The groups are shells around one centre, one inside the other: the same stretched ball of 3 dimensions in 7 sizes.
In the rows, zero is written as 128.
Some rows, each with its group after it:
[110 140 125 122 139 140 124 134 115 133  97 106 127 167 161 118]	J_999
[156 146 144 152 130  95 126 117 168 147 124 110 125 112 121 100]	J_719
[137 124 114 131 144  97 127 102 121 127 105 104 136 121 176 108]	J_489
[106 105  87 108 152 121 127 101  73 105  91 112 144 144 216 127]	J_999
[144 143 137 145 131 110 125 122 154 139 122 117 126 123 127 110]	J_861
[143 167 168 162 110 143 121 160 190 151 147 143 110 136  54 122]	J_738
[155 144 144 156 124 104 125 122 171 140 137 129 124 106 104 111]	J_489
[ 93 151 136 122 130 175 120 161 117 133 103 121 120 193 131 131]	J_719
[162 103  98 140 147  57 130  69 125 114 121 116 146  69 187 107]	J_865
[122 156 156 152 108 170 120 169 165 132 151 165 112 149  56 144]	J_738
[139 110  98 126 151  83 129  84 107 117 101 104 143 107 201 109]	J_489
[160 160 166 171 108 123 123 147 201 147 161 152 113 107  46 121]	J_719
[158 116 113 145 138  78 129  89 139 121 128 125 138  84 157 112]	J_861
[128 162 163 158 104 169 120 173 177 137 156 167 110 146  42 143]	J_865
[125  91  75 112 158  87 130  74  73  98  95 110 152 109 235 121]	J_675
[113 163 159 147 110 180 119 176 160 138 141 155 110 168  62 141]	J_861
[122 185 183 159 103 181 118 192 192 159 143 144 101 176  30 128]	J_999
[106 116 101 115 145 132 125 116  89 111 100 119 138 150 188 130]	J_738
[145 141 134 143 136 101 126 115 150 141 114 106 128 123 142 103]	J_675
[135  93  84 125 147  89 129  80  93  96 118 134 148  92 197 130]	J_675
[106 165 161 146 107 194 118 187 158 136 143 162 108 179  53 148]	J_865

New rows. What belongs after each?
[161 122 122 151 133  83 128  97 151 124 136 132 134  83 136 114]	J_489
[115 104  90 116 147 117 127 100  83 103 104 124 143 129 199 131]	J_738
[142 132 124 138 140  98 126 108 137 134 111 106 132 119 157 105]	J_738
[141 151 147 149 126 121 124 134 163 144 125 120 121 132 109 111]	J_489
[128 147 146 150 114 153 122 153 158 128 147 159 118 136  76 140]	J_861
[120 126 110 120 148 112 126 108 105 127  90  95 136 145 192 109]	J_719
[113 137 122 124 139 135 124 129 115 130  99 108 129 159 162 118]	J_865
[110 122 107 118 143 132 125 119  97 117 100 116 135 151 180 126]	J_489
[162 126 129 157 125  91 127 107 162 124 149 146 130  80 111 122]	J_675
[156 107 103 141 142  73 130  81 127 113 127 127 143  77 172 115]	J_489
[133 121 109 127 146  98 127 100 114 124 102 104 138 124 185 110]	J_489
[130  85  70 112 161  76 131  64  70  95  95 109 155  99 244 118]	J_999
[135 168 169 160 107 157 120 169 186 147 149 151 108 146  46 130]	J_489
[121 134 130 142 119 152 123 144 136 116 143 162 124 135 101 146]	J_865
[108 163 160 147 106 191 118 184 159 135 145 164 109 173  52 149]	J_865
[133 169 169 160 106 160 120 171 186 147 150 152 108 148  45 131]	J_489
[117 106  92 116 148 113 127  99  86 105 103 121 143 128 199 128]	J_489
[112 177 174 153 102 193 118 193 176 147 145 158 103 179  34 141]	J_865
[138 159 164 164 102 159 120 167 185 136 165 173 110 130  35 142]	J_719
[171 120 119 151 139  61 129  82 153 129 129 117 138  71 153 102]	J_999
[150 105  97 131 150  69 130  75 113 115 109 108 145  88 199 107]	J_489
[144 147 150 160 111 136 122 145 174 131 157 161 118 115  66 135]	J_865
[132 131 120 131 141 109 126 112 126 131 105 106 132 131 164 110]	J_489
[171 100  96 141 150  42 132  59 128 116 120 110 148  57 195 100]	J_719
[105 130 118 125 132 154 123 139 109 116 116 138 128 158 143 139]	J_861
[137  90  79 121 153  78 130  71  86  98 108 121 151  91 218 122]	J_865
[125 172 171 156 106 172 119 179 181 148 147 152 106 161  43 134]	J_489
[141 169 169 160 112 144 121 161 189 154 141 135 110 142  59 118]	J_865
[151 103 100 140 138  84 129  86 122 105 135 142 142  78 162 127]	J_675
[156 106  97 132 153  58 131  69 116 119 106 100 146  84 205 100]	J_675
[109 173 167 144 112 184 118 184 164 149 129 138 107 186  64 132]	J_865
[ 99 147 138 133 118 183 120 167 128 122 130 155 118 174  97 149]	J_865
[113 162 152 138 123 161 120 161 149 146 114 119 115 176 103 121]	J_675
[118 179 178 156 102 186 118 191 184 151 146 154 102 175  31 136]	J_865
[120 181 176 152 110 174 119 183 180 158 130 130 104 179  54 122]	J_719
[142 163 168 166 103 153 120 165 191 142 161 164 110 130  36 135]	J_675
[130 135 125 133 137 116 125 119 130 132 109 110 130 137 154 112]	J_861
[143 149 145 149 126 118 124 131 162 142 127 122 122 127 110 112]	J_861
[147  90  80 125 156  63 131  62  93 102 107 113 152  80 222 114]	J_865
[132  94  85 124 146  94 129  84  92  96 118 135 147  97 196 132]	J_675
[125 119 112 133 132 128 125 119 116 110 129 146 133 122 143 138]	J_861
[103 125 107 113 146 136 125 121  91 121  89 104 135 164 190 122]	J_719
[150 122 114 137 145  79 128  91 131 129 109 102 138 103 176 101]	J_865
[149  90  84 132 147  73 131  70 102  96 125 136 150  71 195 126]	J_719
[154 139 141 160 118 113 124 127 171 129 154 153 124  97  86 127]	J_865
[122 152 143 138 128 142 122 144 144 141 115 117 120 157 120 118]	J_489
[114 114 105 126 133 138 125 122 103 103 126 150 135 131 152 145]	J_675
[119 188 189 163  95 197 116 204 199 156 156 163  97 178   5 140]	J_719
[162 127 129 157 125  92 127 108 162 124 149 147 130  80 110 122]	J_675
[126 128 115 126 144 111 126 110 115 129  99 101 134 138 178 110]	J_865
[129 158 150 143 126 136 122 146 157 148 117 114 118 154 110 112]	J_675
[137 124 113 131 144  96 127 101 122 127 105 104 136 120 177 108]	J_489
[103 151 146 141 110 190 119 176 141 123 143 169 114 169  70 156]	J_719
